There are 4 ways to turn a row about zero (a turn may also mirror it). The second row of each pair is the first, turned, with some noise. The first 28 pairs use one turn. New pairs use 2 turns, one after the other, and a turn may come again.
In the rows, 128 means zero.
Some pairs, each with its turns in order after it:
[ 93  86 131 110 121 141]
[112 137  88 103 153 110]	fizuv

[135 147 181 150 120 154]
[125 151 102 165 127  87]	vol

[124 109 109 136 142 133]
[141 132 147 132 117 114]	Vimim

[116 187 121 148 118 131]
[168 148 149 152 133 161]	fizuv

[144 157 157  88 141 157]
[113 171 115 166  91 124]	fizuv

[160 151  62 164 128 149]
[121 109  99 207 110 137]	gaka

[147 110 120  90  96 109]
[136 124 131 131 124  68]	fizuv

[154 151 187 106 148 118]
[ 80 112 115  95 115 167]	Vimim

[128 127 138 106 103 146]
[111 132 144 125 155 110]	gaka

[ 92 132 113 119 122 112]
[136 146 145 127 138 162]	gaka

[163 102 145 108  71 105]
[151 123 134  98  98  65]	fizuv

[101 107 160 123  93  88]
[140 152 184  95 117 127]	gaka

[ 59  82 168 129 174 122]
[ 60 137 189 134 130  84]	Vimim

[ 90 204  60 132 108 135]
[179  96  59  70 153 144]	vol

[118 180 149  99 117 121]
[137 183 123 127 160 115]	gaka

[151 181 101 171 149 104]
[185 170 101 110 118 156]	vol

[187 120 118 154  74 158]
[140 113 108 202 141 168]	vol

[132 122  97 103  75 132]
[114  89 116 133 164 164]	vol

[134 154 120 110 115 110]
[151 128 137 155 125 114]	fizuv

[112 177 183 109 138  95]
[ 66  86  98 104 143 134]	Vimim

[126 182 176 121 142 129]
[ 80 110  82 103 118 131]	Vimim

[130 101 147 112 113 142]
[110 114 149 108 139 112]	gaka

[182 179 119 112 150 113]
[123 172  86 117  99 173]	vol

[125 154 144 142 152 153]
[107 137 105 113 100 110]	Vimim

[121  82 108 116 130 168]
[121  74 154 144 106 131]	vol

[150 118 102 141 139 107]
[118 124 118 140  90 140]	gaka

[185 190 110 123 121  83]
[166  69  83  91 127 161]	Vimim

[124  93 138 167 122  98]
[138  87 123  85 125 136]	fizuv

New pairs. What belongs after each?
[105  92 173  82 173 117]
[184 121 147 170 150  80]	fizuv Vimim

[114  91  67 135 104 131]
[137 130 121  54 117 144]	Vimim Vimim

[178 104  92 132 155 164]
[125  91 174 158 138  83]	vol gaka

[172 122 161 153  86  93]
[107 117 122 158  59 147]	Vimim Vimim

[115  83 114  92  99 170]
[150 148 154 111 110 192]	Vimim fizuv

[146  88 117 152 128 165]
[127 154 132  95 169 147]	fizuv gaka

[103 138 144 108 116  88]
[ 95 108 100 120 146 146]	Vimim fizuv

[ 85 187  90 122 101 151]
[175 103 176 164  90 149]	vol Vimim

[113 165 168  92 104  91]
[ 81 124 100 120 181 148]	Vimim fizuv

[ 96 191 168  88 100  95]
[132  75 124 124 133 212]	Vimim gaka

[112 143 124  99 180  82]
[105 110 193 142 153 105]	Vimim vol

[109 161 146 132 151 111]
[112 139 106  96 136 153]	vol vol

[146 135 140 140  82 108]
[131 118 124 115 140 179]	fizuv Vimim

[168  89 200  98  94 133]
[ 81 160  78 169  80  99]	Vimim Vimim

[165 138 136 111  97  87]
[151 113  94 109  95  97]	vol vol

[113 124 118 194  73 137]
[139  60 112 100  88 135]	Vimim Vimim

[131 157 104 173 140 101]
[145 118  99 114  92 165]	vol Vimim

[117 149 107 167 156 119]
[176 156 117 119 116 138]	gaka Vimim

[111  82 176 160 133 168]
[151 186 166 139 172 121]	vol vol

[118 126 100 122  93 124]
[124 140 158 134  94 125]	vol Vimim

[155 131 111  93 137  89]
[127 177 158 134 115 149]	Vimim Vimim

[106 128 154 109 158 142]
[160 133 101 111 151 135]	Vimim fizuv

[121 128 151 147 143 169]
[125  95  89 117 125 114]	fizuv vol

[150 157  67  93  99  80]
[ 92  91  86 133 197 138]	vol gaka

[ 98  88  94 126  63 119]
[ 57 103  93 112 114 150]	vol fizuv

[127 174  99  73  74 147]
[161 213 100 122 130 143]	fizuv vol

[115  90  84 161 150 109]
[ 95 191 139 150 137 134]	Vimim vol

[125 130 135 112 117 119]
[129 123 131 109 124 118]	vol vol

[185 146 106 138 126 159]
[162 120 150 117 161  83]	gaka Vimim

[ 89  76 157 109  85 100]
[145 160 130 111  81  62]	Vimim vol

[115 135 152 164 153 152]
[112 181 129 129 144 126]	fizuv fizuv

[153 154 156  75 166 111]
[170 120 156  75 155 143]	fizuv fizuv

[ 90 132 106 128 124 115]
[131 118 157  97 137 116]	Vimim Vimim

[164 193  79  85  95 114]
[206 146  84  91 146  96]	gaka vol

[121 132 114 160 130 112]
[113 105 117 108 132 116]	fizuv gaka

[137 159 165 163 130 131]
[136 167  94 143 123 155]	fizuv Vimim

[152 152 127 156 116 175]
[152 175 115 146  98 143]	fizuv fizuv

[136 134 134 144  86 145]
[112 163 116 124 135 101]	fizuv gaka

[105 157 150 154 146 107]
[128 100  98 148 154 104]	Vimim fizuv

[169 146 153 108 195 110]
[ 77  71 140 145 166 117]	Vimim vol

[136 128 149 176 169 162]
[182 137 121 163 130  90]	Vimim fizuv

[ 77 125  82  85 121 146]
[ 75 104 150  80 132 157]	vol gaka

[173 142 106  90 156 129]
[120  87 131 183 145 137]	Vimim vol

